There are 11 hidden switches. A switch that is on adds its own fixed numbers to the row, and there is some noise. The rows also spread widely along 13 directions, which tell nothing about the answers.
In the rows, zero is written as 128.
Some rows, each with its switches (1 for on, 0 for off) after it:
[143 108  88 174 101  58 147  72 149  96 131 128 104 122 127 131 141 151
 141 106 115 120 141 126 120  90 102 108 140 133 172 136 175 126 102 108
 102  95 175  90 135 153 163 129  94] => 1 1 1 0 1 1 1 1 1 0 0
[108 117 131 111 126  62 151 125 175 108 144 175 120 125 141 120 125 118
 146  97  93 154 101 115 122 152 116 120 135 112 122 163 161 141 146 126
 101 114 155 149 130  95 126 112  90] => 1 0 1 1 1 0 1 1 1 0 0
[126 102 135 147 127  86 138 113 179 102 149 183 110  95 128 149 157 128
 140  86 110 126 118 116 126 134  84 141 123 136 143 129 158 131 141 145
 112 145 155 126 134  89  94 130  82] => 0 1 1 1 1 0 1 0 1 0 0
[189 132 123 117  93 118 131  86 104 114 153 139 113 120 103 132 103 133
 131  97 150 132  99 132  81 128 147  91 143 107  91 103 141 131 119 134
 133 134 163 123 124 156 110 102 139] => 0 1 0 1 0 0 0 0 1 1 0
[110 154 119  94 134 142 121 107  55 120 131 105 136  71 142 142  68 156
 122  69  77 101 147 147  64 160 155  71 129 122 134  99 162 149 133 105
 142  61 155 129 132 155 107 115 168] => 0 1 0 0 0 0 1 1 1 0 1
[162 117  92 150  70  66 147  99 109  69 145 152 134 135 119 127 137 172
 130 136 120 160  80 124 119 163 142 104 125 108 109 102 146 156 121 122
 103 106 132  88 135 132  92 101 132] => 0 1 1 1 1 1 0 0 1 0 0
[142 148 112 122 112 130 122 120 129 131 167 162 117 132 126 183 108 129
 127  88 105 138 134 138 100 137 126 114 124 128 133  96 138 132 134 128
 119 140 157 124 122  90  88 132 132] => 0 1 1 0 1 0 1 1 0 0 1
[144 145 112 125  83 120 127 115  98 140 168 148 126 162 120 162 108 119
 136 108 110 133 115 145  93 140 151 107 132 110 118 103 131 134 137 143
 112 147 145 109 112 124 101 125 157] => 1 0 1 1 0 0 0 1 0 0 1
[175 135 117 107  85 134 114  87 116 154 198 133  89 134 130 171 128  86
 136  92 124  63 140 132 101 140 154 138 146  84 118  88 161 122  84 163
  96 114 184  85 102 134 123 132  92] => 1 1 0 1 0 1 1 1 1 0 0
[185 173 136 145 137 102 142 125 150  95 152 175  83 103 124 159 122 125
 161 109 105 154 118 129  97 124 116 106 107 123 132 109 171 136 164 174
 141 165 157 144 150 134  90 142 135] => 1 1 0 0 1 0 0 1 1 1 1
[120 164 120  78 114 137 101 121  86 141 138 134 151  93 135 155 109 137
 133  75  75 110 154 142  94 154 136 103 142 100 104 106 151 164 109 152
 140  80 148 117 136 128 108 111 152] => 1 0 0 1 0 0 0 1 1 0 0
[158 182  76 110  69 119 128 127 104 113 117 164 132 145 122 146 113 107
 184 122 111 166 104 158  66 172 117  74 135  88  61  91 154 146 122 131
 114 131 188 131 159 142 107 134 175] => 0 0 1 1 1 0 0 1 1 1 1
[168 166 150 124 141 129 151 133  89 113 139 140  98 126 138 125  50 110
 147 111 113 143  67 145  67 186 168  67  98 100 105 106 161 119 191 131
 134 144 153 171 126 142  88 128 173] => 1 0 1 0 0 0 0 1 1 0 1
[103 166  95 107 119 128 129 119 105 159 154 140 119 151 153 160  93  77
 144  92  88 119 173 136  85 149 127 113 139 115 122 109 159 130 123 108
  84 112 203 135 114 131 150 140 131] => 1 1 1 0 0 1 1 0 1 0 1
[135 171 115 125 111  94 141 134 146 146 156 167 114 168 154 140 133  92
 152 128 103 137 141 128 126 143 121 135 123 102 108 130 153 134 138 161
  91 137 158 144 124 123 140 141 119] => 0 0 0 1 0 0 0 1 1 0 0
[174 158 131 143 119 125 134 115 101 113 157 138 107 100 116 167 105 140
 136  97 103 107 111 156 109 140 147  89 103 113 146  87 167 142 143 161
 138 113 145 105 139 131  82 141 144] => 0 1 0 1 1 0 0 1 1 0 1
[134  92 132 124 108  84 139  90 144 114 162 172 135 124 100 138 150 120
 137  82 124 127 107 137 103 109 114 116 147 123 135 136 143 136 134 139
 114 136 149 105 123 124 114 102 112] => 0 1 1 0 1 1 0 0 1 0 1
[ 83 107 130 116 118 132 110 122 104 184 122 102 142 140 119 148  88  97
 130  58 112  69 112 161 105 140 103  92 142  91 140 141 163 106 120  98
 109  89 179 112  94 110 164 152 119] => 0 0 1 0 1 1 0 0 0 0 0
[138  95 143 102  85 113 112 116 148 132 149 146  83  99 142 141 133 112
 133  75 128  78  81 112  87 163 105 143 161  77 104 127 163 111 104 135
 113 130 165 126  97 107 126 130  74] => 0 1 0 1 0 0 0 1 0 1 1
[156 155 129 101  98 123 121 120  90 114 186 169 150 130 122 168 120 142
 131 119 103 147 110 139  99 164 163 116 118 113 102  87 119 162 147 163
 135 141 110 110 125 115  50 106 160] => 1 1 0 0 1 0 0 1 0 0 0
[154 103 114 108 101 106 108 122 153 143 146 142 132 167  99 168  98 173
  86  71 140 152  90 125 130 105 122 101 169  92  95 129 127 128  96 113
 114 114 140 116  97  54 129  96 108] => 0 1 1 0 0 0 0 1 1 0 0
[121 115  92 144  89  77 154  82 126  87 145 171 135  99 151 128 161 134
 156 125 106 141 149 106  99 145 106 141 129 156 140 105 147 154 118 106
 107 127 154 104 145 144  94 114 116] => 1 1 0 1 1 0 0 0 0 0 1
[202 170  92 131  89 112 136 100 130 123 171 153  93 157 134 155 116 114
 145 132 142 143 133 127 106 128 145 114 138 103  97  90 155 129 101 138
 106 127 171 125 127 135 124 126 122] => 1 1 0 0 1 0 0 1 0 0 1
[157  85 155 145 101 153 118  90 115 144 198 137 103  98 118 183 135 100
 123  77 133  44 109 145 107 130 124 134 112 132 175  74 147 106 129 153
 135 165 144  80 103  97  56 151 100] => 0 0 0 0 1 0 0 1 0 0 1
[176 143 135 141 127  82 148  92 158 111 172 167  84 132 127 141 131 121
 146 105 119 141 134 114  97  99 123 123 130 120 139 137 161 127 141 159
 117 152 157 139 121 143 134 119 112] => 1 0 0 0 1 1 0 1 1 0 1
[116 111 119 122  84  84 115  86 122 120 170 132 108 102 150 142 160 151
 133  88  98  79 154 112  92 127 108 149 151 115 149 130 155 130 102 144
 111 110 146  90 104 144 137 126  97] => 0 1 0 1 1 0 0 1 1 0 0
[185 143 131 147 109 106 117 118 129 102 157 135  78 100 159 156 129 182
 110 122 118 112 123  88 122 146 129 146 121 104 133  88 163 132 109 168
 138 116 111 121 113 116 104 129 102] => 1 0 0 0 0 0 0 1 0 0 0
[118 197 105 100 134  79 144 126 110 132 116 143 151 164 128 101  93 130
 151 115  92 186 146 145  90 121 149  74 148 105  97 173 142 151 156 134
 116  86 146 173 133 186 181 102 180] => 0 1 1 0 0 0 0 1 0 0 0
[129 152 112 113 108 100 131 121 105 114 151 149 148 116 104 160 119 140
 131  92  84 133 122 164 122 134 146  96 125 110 130 119 155 167 137 151
 119  82 145  97 135 128 103 122 145] => 0 1 0 1 1 0 1 0 1 1 1
[166 149 115  94  83 119  95  92 109 123 160 154 103 108 126 153 140 143
 137  89 123 121 139 108  58 142 116 129 163  90  76 102 143 137  95 164
 125 135 155 126 109 152 126 101 130] => 0 1 1 1 0 1 0 0 1 0 0

New rows, each followed by its switches (1 for on, 0 for off):
[148 110 116 116  97 105 130  88 134 128 148 157 132 136 118 136 132 120
 144  89 130 131 120 127  91 122 108 108 149 116 105 124 137 127 112 117
 116 138 167 122 123 121 122 106 116] => 0 0 0 0 1 1 0 1 1 0 0
[157 170 110 108  89 131 114 137 107 132 169 157 109 132 152 173 123 135
 119 115 109 125 132 113 116 180 144 147 130  93  94  74 144 150 108 157
 109 114 134 117 111 102  91 129 122] => 0 1 0 1 0 0 0 0 0 0 1
[177 134 116 136  90  83 140 126 154 104 134 168 111 140 115 136 136 145
 133 124 130 157  75 124 132 148 130 116 135  89  97 118 154 137 122 159
 116 125 128 127 134 106 108 111 117] => 0 0 1 1 0 0 0 1 0 0 1
[141 163 102 103 104  83 138  98  98 112 142 143 139 136 117 125 113 149
 143 105  96 154 134 144  78 122 150  82 147 102 107 139 150 152 128 134
 121  85 149 123 128 173 150 100 161] => 0 1 0 0 1 1 0 1 1 0 1
[ 96 130 126 105  94  87 124 124 104 104 156 154 141 117 150 131 136 161
 126 108  80 133 114 113  92 174 134 137 137 112 120 129 130 153 141 141
 116 119 110 123 106 127 100 104 137] => 0 1 1 1 0 0 0 1 0 0 0
[136 137 135  90 100 112 109 117  99 106 160 147 123  91 143 148 125 166
 117  90  96 118 123 109  89 166 137 133 140 100 102 105 143 156 118 154
 131 109 124 117 111 126  91 105 125] => 0 1 0 1 0 0 0 0 1 1 0
[ 98 151 118 117 107  91 147 116 110 130 147 175 148 160 132 123 121  75
 177 112  85 155 125 145  69 152 125 103 126 126 112 142 133 139 178 132
 102 170 169 145 134 157 117 120 169] => 1 0 1 1 0 1 0 1 1 0 0
[138 157 125 123 155 141 142 109  91 120 140 137 137  92 129 151  80 122
 127  83  95 128 153 141 105 141 139  85 103 144 140  93 157 149 147 118
 133  96 166 135 145 133  89 123 150] => 0 1 0 0 0 1 1 0 1 0 0
[160 153 147  99 133 101 129 126 167 143 159 157  75 123 156 130 124  89
 142 102 118 101 119 112 116 153 132 141 143  74  99 141 176 120 119 176
 108 111 164 162 111 122 152 130  78] => 1 0 0 0 0 0 1 1 1 0 0
[154 164 111 100 117 113 121 113 138 124 114 163 138 100 121 135 129 125
 157  93 110 155 137 129  97 135  95  97 147 104  87 121 154 145 109 141
 140 108 163 151 152 133 127 112 135] => 0 0 0 0 1 1 0 1 0 0 0
[113 132 126  96 108 122 106 119 110 134 154 123 111  76 158 164 127 148
 112  70  88  75 156 110 111 151 119 153 146 101 139 106 166 148  89 140
 122  73 146 103 105 120 123 132  94] => 0 1 0 1 0 0 0 0 0 1 1
[143 131 117 120  91 123 112 108 121 136 184 140  98 138 157 177 123 124
 126  99 111 101 143 102  94 152 122 146 134 107 132  90 144 122 104 126
 110 139 159 108  93  99 108 136 102] => 1 0 1 0 1 1 0 1 0 0 0
[252 163 124 128  73 113 117 102 122  94 171 154  85 131 108 157 131 163
 128 136 154 140  78 125 107 134 166 112 135  69  75  75 148 145 103 206
 144 136 125 111 127 142  87 107 135] => 1 0 0 0 0 0 0 1 1 1 0
[102 162 105 111 108  66 131 125 135 116 125 159 128 136 141 130 136 141
 157 102  76 155 141 134  87 125 103 110 150 106 122 163 159 145 143 141
 110 112 153 138 127 156 163 131 142] => 0 1 0 0 1 0 0 1 1 1 1
[158 110 135 140 119  78 138  86 149  90 137 155 103 103 125 113 124 159
 137 101 140 149 105  99  88 124 106 113 142 129 123 140 149 124 137 120
 132 138 146 150 122 147 127 101 111] => 1 1 1 0 1 0 0 0 0 0 0
[166 177  90 152  92  64 137 103 140 113 124 141 106 140 123 131 158 146
 161 127  99 141 161 133 122  86 108 113 142 102 132 142 179 149 102 177
 114  92 158 109 144 186 180 135 129] => 0 0 0 1 0 1 0 1 1 1 0
[108 156 126  88 105  90 113 127 125 122 139 157 121 104 154 125 145 129
 152  99  88 113 129 116  89 178 108 133 148  81  90 140 159 146 122 167
 116  96 143 144 117 143 141 120 122] => 0 0 1 1 1 0 0 0 1 0 0
[156 119 107 122  69  96 127  94 103  92 150 145 129 100 128 132 157 142
 141 118 115 104 106 143 101 149 139 120 140 102 116  97 156 152 102 156
 122 101 136  82 138 156  94 112 132] => 0 1 0 0 0 0 0 1 1 1 1
[131 154  98  87  95 102 133 108 122 129 137 166 145 138 125 128 123 114
 148 103 103 153 127 143  93 151 143 102 154  99  76 128 139 153 119 137
 105 103 160 139 140 136 126  97 143] => 0 0 0 1 0 0 1 1 1 0 1
[106 112  85  98 102 112 152 100 128 125 148 164 164 113 121 147 133  81
 144  89 102 133 149 152 134 139 136 112 143 138 123  99 150 174  95  96
  94  80 199  88 162 103  90 107 108] => 1 1 1 1 0 0 1 0 1 1 1
[131 161 109 113 128  85 140 119 132 112 127 177 172 130 103 133 130 143
 147 111 100 193 132 144 127 120 123  95 135 123 105 139 136 173 143 149
 132 103 132 136 157 126 111  96 156] => 1 1 1 0 1 0 0 0 0 0 0
[151 150 140 132 128 120 136 131  87 114 171 138 141 115 116 175  90 170
 106  95  85 135 112 137 132 148 169  97  94 121 153  93 142 161 155 147
 143 100 105  99 121  99  61 118 149] => 0 0 0 1 1 1 0 1 0 0 0
[133 141  98  81 102  84 140  99 158 124 147 178 122 148 140 127 136 102
 152  96 119 172 151 106  82 127 107 125 175 104  76 142 143 142  98 110
  95 116 191 150 125 129 160  93 107] => 0 0 1 0 1 1 0 0 1 1 1
[165 131 114 141  91 125 107 101 122 126 169 129  89 119 133 179 118 157
 118  87 123  99 137 114  98 131 116 125 131 109 138  88 150 120  99 134
 124 130 156 100 104 111 110 138 110] => 0 1 1 1 1 0 0 1 0 0 0
[156 177 115 184 104  90 147 120 107 135 147 130 107 186 122 144 101 141
 141 137 110 142 128 147 113 104 137  99 101 124 154 129 146 116 172 158
 113 154 133 128 111 166 145 158 166] => 0 0 0 1 0 0 0 1 0 0 0
[129 171 140 107 134 111 135 120 108 126 133 133 113 102 142 128  92 115
 158  91  92 124 130 130  75 151 128  92 121 110 122 134 165 134 155 135
 139 110 163 158 126 164 131 135 144] => 0 0 0 1 1 0 0 1 0 1 0
[165 163  72 152  75 127  99 110  96 135 137 132 131 149 117 188 128 166
 126 118 117 133 156 146 117 114 108 106 137 109 117  69 145 141  90 152
 119 119 152  84 131 124 117 142 155] => 1 1 1 0 0 0 0 0 1 0 0
[160 140 112 107  83  97 131  84 127 140 164 155 124 153 120 123 137 108
 144 106 138 132 145 126  92 107 132 121 161 108  90 132 137 139 104 150
 108 130 168 125 116 164 151  99 125] => 0 0 0 1 0 0 0 0 1 1 0
[153 190 124 124 132 133 138 118  74 125 172 120 126 103 141 164  93 145
 124 108  79 108 169 139 124 147 170 103  96 124 153  86 157 159 136 157
 142  70 131 110 132 143  91 132 153] => 0 0 0 1 1 0 0 1 0 0 0
[155  95  94 151  68  76 129  90 149  92 141 153  98 123 122 154 141 178
 124  99 124 139  99 104 104 126 106 127 150 116 129 114 150 128  98 108
 105 126 151  96 114 108 118 117  92] => 0 1 0 1 1 1 1 1 0 0 1
[120 123 139  88 127 115 124  97 131 137 163 139 129  86 131 143 121 127
 123  63  99  93 147 127 106 131 131 126 144 119 137 132 151 141 115 135
 130  80 152 123 116 120 119 109 101] => 0 0 0 1 1 0 1 1 0 0 0
[153 161 120 111 105 140 102  97  65 120 121 112 129  73 120 141  95 162
 139  81 104 103 130 142  61 148 135  77 135 107 110  94 156 141 115 138
 160  90 148 126 134 175 112 118 169] => 0 1 0 1 0 0 0 1 0 0 0
[130 139  97 156 100  90 104 127 123 104  94 113  93 128 143 149  99 210
 115  98 102 139 110 115  91 141  88  94 141  98 124 126 165 112 121 113
 121 109 145 137 109 122 159 142 133] => 0 1 1 0 0 0 1 1 1 0 0
[123 141 101 121  95 107 147 116 105 143 150 138 144 160 127 144 101 103
 136 106 109 132 123 150 125 135 148 102 126 118 126 117 141 143 131 107
 100 107 165 106 124 126 118 130 136] => 0 1 0 1 0 0 0 1 0 1 0
[189 130 111 148  94 135 112 115 104 108 149 121  92  98 136 175  99 182
 104 100 125 105 107 114 123 155 133 113 116 105 126  57 161 133  96 128
 130 107 140  93 123  92  77 131 114] => 0 1 0 1 0 0 0 1 1 0 0
[114 134 113 144  98  76 164 109 129  92 151 175 111 135 175 114 137  85
 184 142  95 144 111 108  78 192 110 135 103 133 123 119 154 125 165 105
  87 175 175 140 133 140  99 137 122] => 1 0 0 1 1 1 0 1 1 0 0
[ 81  97 100 127  65  65 125 130 111  92 116 149 156 119 130 134 155 158
 139 109  82 127  81 139 113 172 105 121 146  98 127 131 157 158 125 127
 102 101 132  80 130 117 105 122 128] => 1 1 1 1 0 0 0 0 1 1 1
[182 143 128 127 122 148 122  96 111 122 138 134 108  61 114 160 112 142
 133  76 121  95 134 137 105 127 125  99 124 121 133  80 170 138 107 147
 153 101 160 115 147 133  89 127 123] => 0 1 0 1 0 0 0 1 0 0 1
[110 158 107 111 113 102 153 107 124 135 136 171 147 154 142 102 126  62
 179 123 112 156 137 144  80 150 119 104 134 127  97 140 134 133 153 119
 102 147 177 163 144 167 135 118 154] => 0 1 1 0 0 0 0 1 0 0 0
[109 130 117 124  92  88 143 125 100 122 160 137 120 174 157 127 100 112
 140 125 102 132  99 129  89 167 150 118 126 105 120 128 139 126 154 118
  91 140 150 124  97 134 122 130 142] => 1 0 1 0 0 0 0 1 1 1 0
[130 136 136  95 111 113 137  93 111 125 171 152 128 106 137 126 121  98
 154  90 107 115 143 121  77 136 143 120 141 124 121 122 142 148 131 139
 132 128 163 129 127 161 107 103 133] => 1 0 1 1 0 0 0 1 0 1 0
[118 159  88 100 106 143 121 110  73 137 104 132 171 118 117 142  80 125
 151  85  94 150 138 154  76 156 126  61 136 121  92  99 139 153 121  80
 128  95 178 126 151 142 111 111 177] => 0 1 0 1 0 1 0 1 0 0 0
[149 144 117 108 127  91 137 128 165 116 137 179 148 130 116 145 126 153
 119  98 113 193 133 118 144 101 115 119 145 125 101 137 130 165 122 140
 134 117 126 142 143  92 106  92 120] => 0 0 0 0 0 0 0 1 0 1 0
[146 132 155 105 129 149 115  87  91 152 156 119 116  85 114 139  89 112
 134  56 121  73 132 144  65 121 139  94 134 119 136 118 150 120 135 143
 149 123 163 134 113 165 119 120 141] => 0 1 0 1 0 0 0 1 0 0 0
[134 141 121 120 119 125 115  98 114 149 136 113 103 112 140 139 108 107
 148  84 120  78 149 136  83 134 104 104 141 104 129 117 173 112 107 130
 119 101 188 130 113 153 158 144 121] => 1 0 1 0 1 0 0 0 1 0 0
[130 159 112 115  80  99 129 136 106 114 160 177 146 156 114 157 130 128
 152 122  93 161  85 154  91 171 144 104 128  98  95 116 128 150 163 157
 113 148 126 119 124 120  82 120 166] => 0 1 1 1 1 0 0 1 0 0 1
[109 136 123 120 134 115 120 117 148 142 133 155 138 109 113 157 124 116
 144  69  96 120 143 150 109 118  94 104 136 126 139 136 154 131 136 138
 130 116 164 132 135 110 127 136 121] => 0 1 1 0 1 0 1 1 0 0 0
[174 159 147  98 133 127 116 111 112  98 147 148  86  69 132 148  99 156
 135  73 105 123 114 111  58 155 135 100 135  99 112 107 163 136 136 153
 156 114 141 153 122 143 102 110 138] => 0 1 1 0 1 1 0 1 0 0 1
[160 125 103 154  84 113 138  95 127 125 146 150 115 135 127 144 137 103
 152 115 130 117 122 129 106 134 114 120 127 122 127  97 150 124 112 130
 110 145 169 107 134 134 109 133 120] => 0 0 1 1 0 1 0 1 0 0 0
[119 133 142 150 146 125 131 117 157 151 150 161 105 116 134 164 108 111
 138  70 105 120 160 120 105  99  83 126 115 162 165 127 146 111 159 125
 127 178 165 146 121 104 113 149 111] => 0 1 0 1 0 0 0 1 0 0 0
[ 63 160 119  91 123 119 129 139 102 161 132 152 161 149 144 138 102  62
 172  91  69 131 135 157  80 174 116  93 130 108 114 143 147 138 162 110
 106 123 178 147 127 128 131 141 159] => 1 0 1 0 1 1 0 1 0 0 0
[140 122 128 105 107  98 129 111 129 139 193 149 128 166 134 160 110 147
 100  96 117 134 131 117 124 120 150 132 144 114 122 126 124 135 123 132
 106 125 129 113  88  86 115 101 112] => 0 0 0 0 1 0 0 1 1 0 0
[146 144 133 116 115 102 115 112 116 105 121 138 112  82 122 133 125 157
 145  87 100 110 102 140  80 146 113  92 140  89 117 129 170 134 129 161
 145 100 141 134 132 151 126 126 139] => 0 1 0 0 1 0 0 1 1 0 1
[166 162 120 154 110 100 132 127 118 113 106 123 106 126 128 128 105 150
 142 121 118 131  99 140 108 134 117  87 119  98 123 122 169 127 140 149
 138 115 140 139 132 158 140 146 146] => 0 0 0 0 0 0 0 1 0 1 0
[188 111 110 138 115 105 148  80 130  90 154 158 131 106 101 145 118 156
 116 101 141 152 107 129 129 120 142  96 123 134 121  93 144 149 111 118
 128 103 150 105 145 110  78  93 113] => 0 1 0 0 1 1 1 0 1 0 0
[163 134 139 159 140  90 149 109 145 113 128 149 116 120  96 134  90 150
 135  90 123 161  98 136 113  95 123  77 120 136 150 142 152 130 165 133
 141 142 148 144 139 134 121 116 138] => 1 1 1 1 0 0 0 1 0 0 0
[150 128 122 117 102  80 133 112 164 127 160 194 132 145 102 146 172 104
 150 110 116 146 119 139 125 108 115 134 154 100 111 141 149 150 129 189
 108 142 143 113 136 123 122 107 114] => 1 1 1 0 0 1 0 0 1 0 1
[110 101 140  96 112  88 132  99  94  93 173 133 112  99 142 136  89 177
  96  68  91 125 111  99  69 151 158 125 146 120 134 134 142 145 139 103
 115  99 133 121  86 131 112  88 116] => 0 1 0 1 0 1 1 0 1 1 1
[147 140 150 140 114 111 116 109 130 128 150 136  85  84 143 141 137 124
 153  94 106  70 124 123  92 148 103 133 118 103 144 115 175 113 134 173
 136 129 145 129 119 152 123 154 104] => 0 0 0 1 1 0 0 1 0 0 0
